The rows come from 6 hidden closed curves, with some noise, and rows from the same curve form a group. Each curve winds through 8 dimensions. The rows are also pushed far along 5 directions, which tell nothing about the answers.
In the rows, zero is written as 128.
Known rows, each followed by its group:
[131 121  99 133 139 106 156 127 125 121 138 122 152 110 114 125  96] | K718
[170 139  90 120 144 147  68  95  99 107 159 130  82 116  89 100 143] | K310
[149 116 157 141 115 140 124 116 148 105 167 156 132  98  94 146 110] | K718
[122 121 144 118 154 129 154 166 103 141  77 139 137 121 146 116 124] | K314
[157 126 103 118 129 136  92 149 102 149 137 141 123 111 123 127 146] | K833
[131 111 179 128 117 122 146 111 152 100 108 107 142 127 144 148 131] | K46
[ 85 152 175 135 101 138 139 135 122 123 110 161  96 151 153 127 140] | K833
[ 58 163 162 145  61 107 143 134 129  87 124 138 114 197 168 124 141] | K314
[151 126 132 133  93 111 141 126 112 105 154 144 132  97 106 162 103] | K46
[135 147  72 132 127 125 122 159 116 152 162 144 135 114  81 124 101] | K314
[135 134 137 158 101 127 123 111 147  97 194 122 148 113 109 128 126] | K314
[121 101  77  88 217 134 144 185  92 213  41 148 159 140 141  99 118] | K310
[137  96 145 120 159 146 161 164 117 153  94 123 155 121 130 126 107] | K432
[ 54 170 121 121 130 130 133 162  92 142 103 173 106 210 133  76 139] | K718
[113 127 174 119 144 145 137 122 140 124 100 148 116 142 128 127 131] | K432
[129 120 150 130 135 136 154 131 157 127 130 105 143 132 145 152 122] | K718
[110 119 142 133 128 132 121 111 145 121 102  95 112 158 155 113 143] | K833
[108 139 121 123 120 115 106 122  99 118 115 144 105 160 151 105 156] | K314
[151 134 141 128 106 118 173 141 139 144 140 145 118  60 127 204  94] | K432
[136 121  94 106 155 134  93  96 120 139 116  97 109 165 120 102 150] | K833
[175 108 137  99 159 158 100  98 103 143 115 120 111 108 116 130 150] | K46
[126 136 127 173  90 121 117 114 152  88 180 102 158 114 143 120 132] | K718
[ 64 175 181 153  68 126 168 117 154  98 162 130 110 170 152 143 131] | K718
[128 155 100 132 116 156  78 125 113 122 174 146 108 151 116 102 150] | K310
[120 134 104 146 116 116 124 127 126 106 174 144 160 134  89 105 106] | K432
[ 95 147 135 147 108 115 178 133 165 130 120 101 131 128 168 161 109] | K310
[173 118  94 101 176 169  48 119 104 156 129 141  98 133 106  99 167] | K314
[105 138 142 140 119 122 171 170 127 137 105 111 130 140 136 133 108] | K310
[143 122 130 144 131  99 142 120 145 116 158 113 140  98 126 146 126] | K314
[116 136 133 135 121 118 162 169 137 145 117 141 131 119 142 159 108] | K432
[126 143 134 117 134 143 127 102 114 116 123 129  78 138 132 126 134] | K46
[ 64 176 170 120  87 141 153 174 120 159  94 176  71 173 174 160 142] | K310
[124 112 117 137 151 127 124 114 138 124 135 123 142 141 129 111 126] | K432
[155 131 156 125  96 149 119 111 145 109 168 126 113 115 100 162 124] | K310
[117 141 110 203  93 116  91  75 181  22 225  59 185 150 137  72 140] | K46
[114 119 112 131 125 114 144 160  90 140 110 145 159 139 152 119 121] | K46
[110 143  83 159  93 126  92 114 126  81 153 118 152 149 125  80 121] | K314
[139 106  76 143 149 108 130 157 137 127 132  93 195 124 115 100 107] | K833
[ 98 138 130 115 145 144 145 163  96 168  90 155 120 153 147 111 131] | K314
[147 133 104 146 104 133 151 155 111 123 176 127 134 102 100 145  88] | K310
[143 138 146 139 109 150  82 124 125 124 176 166 102 120  87 121 144] | K310
[126 130 181 125 133 157 125 136 129 145 103 148  91 123 148 139 150] | K432
[128  97 151 126 150 134 144 129 134 116  94 117 156 135 153 121 123] | K314
[115 149  98 124 151 144  99 140 116 136 125 147 108 156 107  91 133] | K314
[113 115 129 147 124 110 123 102 141 107 139 108 168 149 138 106 136] | K46
[ 97 142 202 108 142 152 153  89 156 115  85 121  60 171 166 155 150] | K718
[141 115 129  94 144 148 140 146  99 171 117 156 117 124 111 144 120] | K46
[ 99 161 157 162  69 107 124  65 163  51 174 114 123 140 148 135 140] | K432
[147 122 147 147  94 129 160 153 166 151 156 110 141  76 122 185 101] | K833
[ 86 163 192 159  54 119 171 104 153  96 158 146  83 139 157 194 114] | K46
[129 157 145 128 105 142  92 127 125 129 159 160  73 137 122 141 158] | K314
[104 159  73 143  73  94 102 136  84 120 187 172 126 149 117 112 132] | K432
[140 141 162 133 107 140 102  75 146 102 154 133  80 111 111 140 145] | K833
[ 89 137 149 119 129 152 143 124 131 135  86 123  98 179 173 133 135] | K314
[163  76 161  89 193 163 144 123 117 141  43 115 123 120 155 143 124] | K718
[122 137 102 149 111 108 119  99 137 102 155 101 132 128 115 107 124] | K833
[132 117 141 138 126 128 151 144 147 148 146 132 134 113 102 151 103] | K432
[125 127 119 134 130 130 152 142 122 126 153 126 164 127 117 119 110] | K718
[166 108 199 116 135 146 143  84 165 116 123 124 102  76 105 175 122] | K46
[123 132  91 133 148 115 126 114 140 109 125 100 152 138 120 100 117] | K310
[152 141 159 161 106 146 113 101 168  71 181 112 130  90 123 140 129] | K432
[162 119 101 119 146 120 115 125 139 137 148 125 124 101  93 141 119] | K46
[ 78 136 140 108 144 108 176 153 131 165  52 119 110 169 175 140 130] | K46
[110 131 110 137 115 115 156 177  99 165 118 124 138 136 150 131 119] | K310
[122 141  83 122  89 108 137 152  89 158 173 161 133 133  99 144 107] | K432
[108 138 161 124 103 113 136 114 138 122 118 116 120 145 159 143 154] | K718
[163 109  98 176 116 129 137 114 162  83 190  87 181  78 111 135  82] | K718
[109 145 115 151 100 119 144 159 143 149 147 116 142 123 132 136 118] | K833
[123 122 124 108 136 130 151 161  86 170  99 171 111 125 127 141 112] | K310
[140 121 111 131 150 137 114  70 132  87 140  69 136 148 135  94 139] | K314
[103 134 116 114 155 149 113 136 120 162  81  95 109 182 160  94 160] | K833
[ 94 153 116 127 141 128  98 134  86 106 106 144 108 183 141  60 160] | K314
[121 133 130 109 117 138 150 163 108 155 117 142 127 144 118 145 113] | K310
[111 142 185 118  92 120 162 143 132 152  95 141  98 125 159 186 136] | K46
[122 127 100 114 139 134 106 153  91 141 111 145 124 162 140 105 141] | K310
[ 72 154 146 164  77  96 179 143 148 122 130 122 145 130 163 142 111] | K314
[109 154 167 131 109 155 116  96 130  99 125 122  76 151 146 120 151] | K833
[159  98 136 105 177 141 131 115 125 157  80 111 127  93 133 130 134] | K833
[152 124 138 125 111 114 114  98 134 117 179 157 124  99  85 148 128] | K718
[124 133 106 132 118 127  78 103 100  94 168 141 140 164 114  74 157] | K718
[138 114 137 146 130 130 131 139 144 140 142 121 153 103 121 130 124] | K310
[ 93 155 103 137 104 122 119 124 118 127 148 118 102 183 142 116 139] | K310
[131 140  95 125 139 153  88 131  97 114 138 119 123 164 131  83 150] | K718
[156 131  74 161 106 102 106 141 140 132 208 148 151  74  70 133  99] | K833
[143 105 136 161 141 125 160 120 159 104 135  70 191  89 149 123 111] | K46
[148 127 106 145 130 112 126 153 129 126 140 118 162  98 115 129 116] | K46
[107 153 167 104 135 160 132 149 111 152 111 187  77 151 106 132 133] | K718
[ 72 139 119 155 109  98 136 112 147  85  97  70 147 194 195  97 144] | K718
[123 108 116 134 121 110 158 138 112 130 116 112 164 126 163 134 116] | K432
[129 146 130 155  84 133  92 135 139 103 200 158 136 129  95 122 131] | K833
[119 135 141 121 116 114 153 124 125 131 110 136 135 116 146 152 124] | K432
[ 99 123  85 143 134 106 173 165 126 137 119  86 212 150 141 100  98] | K833
[115 143  76 132 129 110  96 132 111 119 148 134 119 168 113  96 135] | K432
[ 94 154  92 117 117 131  87 126  84 125 130 122 105 217 132  73 163] | K432
[141  94 141 120 147 128 163 161 105 157  85 133 162 106 161 151 115] | K46
[104 163 145 121 119 139 125 149 109 147 116 164 102 140 141 130 149] | K833

New rows. What belongs after each?
[148 139  57  95 146 136  53 132  69 159 137 173 106 143 103  91 161] | K310
[127 130 119 132 147 129 109 139 111 137 126 157 128 130 113 107 131] | K46
[107 156 155 130 106 157 116 127 137 124 135 141  92 154 154 137 150] | K310
[112 134 116 119 159 135 136 154 115 159 109 153 111 136 127 112 125] | K46
[153 105 166 136 113 142 130 101 157 121 129 115 134  91 122 160 118] | K718
[110 134 111 130 123 112 125 137 108 116 131 149 148 150 140 115 130] | K833
[194  95 124 123 159 173 100  95 134 103 128 120 126  72  98 130 106] | K314
[112 154 158  77 120 170 109 148  72 156  86 189  38 184 119 132 150] | K833
[154 100 166 105 141 160 122 113 134 132  95 111  97 128 133 145 135] | K833
[148 125 105 107 160 145 114 138 118 148 141 136 123 136 106 126 130] | K718
[140 143 111 133 104 121 108 114 119 127 167 150 106 103  88 131 123] | K833
[139 136  97  92 165 130  99 138 103 168 105 151  85 137 100 115 145] | K46
[ 90 139 186 144 112 128 187 148 144 114 107 107 131 148 188 149 130] | K314
[121 150 158 103 144 171  90 102 113 139 104 170  39 151 145 129 166] | K310
[124 131 121 120 147 133 140 166  86 147  91 157 114 126 144 125 122] | K46
[121 143 122 148  77 127 108 108 136  87 153 133 128 126 110 124 113] | K314
[106 153 104 130 118 152 104 122 110  96 136 124 123 178 113  79 127] | K314
[138 147  80 134 109 122 124 168  74 154 170 188 118 109  97 145 101] | K46
[138 141  89 167 102 114  97 104 143  94 196 121 148 100  98 107 118] | K314
[115 148  69 141 139 115 105 130 116  95 139 124 146 149 115  74 121] | K310
[143 135 124 149 102 124 105 100 164  81 177 102 121 126  94 129 121] | K833
[133 111 110 147 146 108 123 105 136 109 128 100 172 109 142  99 132] | K833
[138 161 108 138  77 135  96 129  95 118 192 177  96 109  76 129 118] | K718
[ 77 157 106 131 108 107 137 158  94 146 142 148 140 183 131  97 139] | K314
[130 144  98 147 119 126  81  93 136  81 158  95 140 143 131  83 154] | K310
[172  84 124 122 139  97 161 157 124 158 114 146 167  57 120 182  93] | K46
[118 127 106 140 137  92 127 100 135  92 128  82 158 146 134  91 137] | K314
[131 136 167 123  88 128 122 121 125 114 148 140 116 134 122 150 143] | K314
[118 132 250 125 120 132 170  81 183 105  96 109  64 120 174 194 155] | K314
[130 126  78 101 146 123 112 131 102 162 115 123 117 158 109 112 131] | K833
[ 89 144 154 116 116 118 157 157 106 145  90 175 119 151 161 146 130] | K833
[135 104 164 130 173 146 106  58 182  83  82  65 147 127 184 101 167] | K310
[156 108 145 146 137 127 119  62 172  84 140  66 137  98 132 124 133] | K833
[149 107 117  97 165 143 124 143  86 170  95 162 109 117 116 128 124] | K310
[ 91 121 127 115 143 114 166 164 118 161  86 146 137 156 155 127 119] | K46
[100 133  77 104 171 104 133 157 102 168  72 120 128 166 142  91 137] | K46
[116 135 186 140  81 120 140 100 153  92 147 108 129 136 147 150 146] | K314
[ 95 155  87 162  85 100 111 143 136  96 180 127 150 164 106  95 119] | K833
[155 119 152 115 122 130 114 122 131 136 135 144 116  94 108 144 139] | K46
[144 110 145 118 147 130 130 120 116 123 107 147 117 109 117 129 121] | K432
[ 92 137 163 149 106 114 180 156 142 120 101  98 138 146 152 135 112] | K310
[ 56 163 133 135 100 137 156 142 118 108  93 119 126 204 161  97 119] | K314
[117 135  80 121 148 133 103 164  89 131 107 150 130 163 127  85 127] | K314
[155 126 167 132 126 159 134 120 134 123 146 133 118  92 114 151 121] | K46
[104 136 107 137  88 109 178 194 124 177 132 128 152 124 136 163  95] | K833
[140 126 191 110 137 147 151 127 120 131 102 157  70 108 148 172 135] | K314
[ 88 146 148 123  94 122 131 141  99 129 129 168 121 167 140 117 144] | K718
[187  95 177  96 166 155 143 124 146 159 127 135 118  70 124 188 134] | K718
[158 111  79 113 177 118  87  98 108 114 120  93 148 136 103  74 147] | K314
[133 153 111 146  82 133 100 124 108 112 184 154 114 114  97 122 123] | K718
[134 124 124 140 125 123 142 135 125 106 119 127 135 106 119 128 100] | K718
[128 128  93 114 173 119 176 205  90 188 104 162 156  94 125 125  99] | K718
[128 137 181 155 110 129 152 105 178  86 142 113 129  95 129 153 115] | K833
[110 156 138 129 121 144 127 118 146 125 128 124  92 146 124 133 129] | K314
[121 101 131 123 147 134 143 123 130 116  82  80 148 159 162 108 128] | K833
[ 96 148  66 117 133 113 110 139  80 152 126 144 110 180 143  91 145] | K46
[ 95 130  86 117 154 114 137 155 113 146  79 101 141 180 141  87 125] | K833
[ 67 148 105 145 114  86 166 176 118 128 106 129 171 164 142  91 112] | K46
[118 145  83 150 123 122 106 144 131 137 157 108 145 138 120  95 134] | K833
[124 141 131 142 116 107 131 122 150 116 137 117 122 107 127 130 131] | K46
[140 131 189 121  78 139 155 148 113 135 131 171  95  94 118 185 114] | K310
[120 122 148 132 126 116 159 109 147  92 123  92 138 146 146 137 118] | K314
[138 105 112 108 141 114 158 144 129 165 102 117 139 119 121 158 102] | K833
[105 139 121 148 117 144 115 132 125 106 121 120 136 152 157  98 133] | K314
[ 73 146 144 147  99  87 137 106 148  84 138 122 142 181 153 106 146] | K718
[161 127 139  96 146 121 140 156 101 178 123 173  95  86  93 170 126] | K314
[148 110 115 108 165 136 135 157 126 163  69 132 121 101 136 147 112] | K314
[133 117 103 139 118 118 128 132 112  98 145 137 149 131 119 118 103] | K718
[138 144 129 150  88 141 130 130 136  86 179 133 140 109  89 131  96] | K314
[118 139 127 121 146 139 128 147 111 122  92 142 117 135 141 108 129] | K310
[112 130 130 131 136 125 114 106 151 104  94 104 113 157 156 119 139] | K314
[126 108 151 146 123 121 114  88 168  93 139  94 158 136 118 106 135] | K833
[102 124 101 169 125  97 125  96 173  67 120  63 166 153 170  95 124] | K314
[ 99 146 140 124 139 131 111 123 116 100  99 130 106 171 137  82 152] | K46
[144 115 100 150 127 109 142 111 135 113 168 118 153  91 120 132 102] | K46
[134 130 113 142  98 140  98 112 147 116 160 133 137 123 104 130 116] | K314
[112 135 115 139 138 122 138 147 100 118 106 133 130 140 157 110 125] | K46
[120 129 172 135 121 149 151 111 136 108 132 131 116 132 137 144 118] | K46
[ 67 157 157 110 130 120 137 162 108 162  85 172  94 186 171 117 169] | K718
[137 117 142 125 159 139 134 139 116 117  95 120 140 121 135 104 129] | K314
[136 119 124 126 154 116 149 142 108 126 120 133 143 114 119 116 118] | K314
[140 121 105 121 170 142 104  78 118 103 122  96 108 143 136  89 145] | K46
[ 98 162 154 129 101 134 138 143 113 113 125 159 110 152 142 132 134] | K833
[ 72 165  87 143 124 108 128 131 118 132 144 109 140 188 151  81 150] | K718
[125 117 116 125 166 134 128  90 124 113 107  96 118 143 154 100 138] | K46
[111 163 111 133  96 140  93 139  91 132 154 162  99 151 118 104 145] | K718
[149 122 109 116 138 131 131 124 106 152 139 144 118 115 111 153 114] | K46
[122 101 144 107 181 112 148 140 133 150  75 118 157 137 161 118 148] | K718
[153 135 139 134 116 139 127 134 147 126 132 146  95  77 115 171 106] | K314
[119 108 142 118 123 116 139 112 123 118  95 114 135 146 149 126 130] | K833
[120 123 152 159 111 136 140 127 159 113 125 105 144 118 153 139 118] | K718
[134 117 114 148 147 122 116 129 121 112 135 126 151 114 125  93 127] | K432
[121 123  90 159 104  88 141 139 153 106 145 108 174 115 131 134  96] | K314
[122 121 138 142 126  80 184 143 144 130 124 108 161  99 144 155 110] | K314
[161 107  92 123 145 129 130 153 111 154 147 133 160 106 111 146 107] | K46
[135  99 112 110 182 139 122 133 114 160  98 136 137 142 126 109 130] | K432
[142 102 160  97 190 158 103 107 137 140  73 126  94 148 145 115 162] | K46
[ 88 146 103 172  96 101 130  95 160  71 148 103 141 149 145 105 109] | K314
[140 135 139 148  86 126  99  94 151  77 166 118 107 127 123 146 131] | K718
[ 78 153 143 134  83  93 199 168 120 128 127 144 131 153 145 162  97] | K314
[123 139 125 153  97 119 158 138 141 111 191 126 168 111 108 138 101] | K718
[120 110 174 134 136 143 153 100 167 109 110  93 139 137 137 131 119] | K833
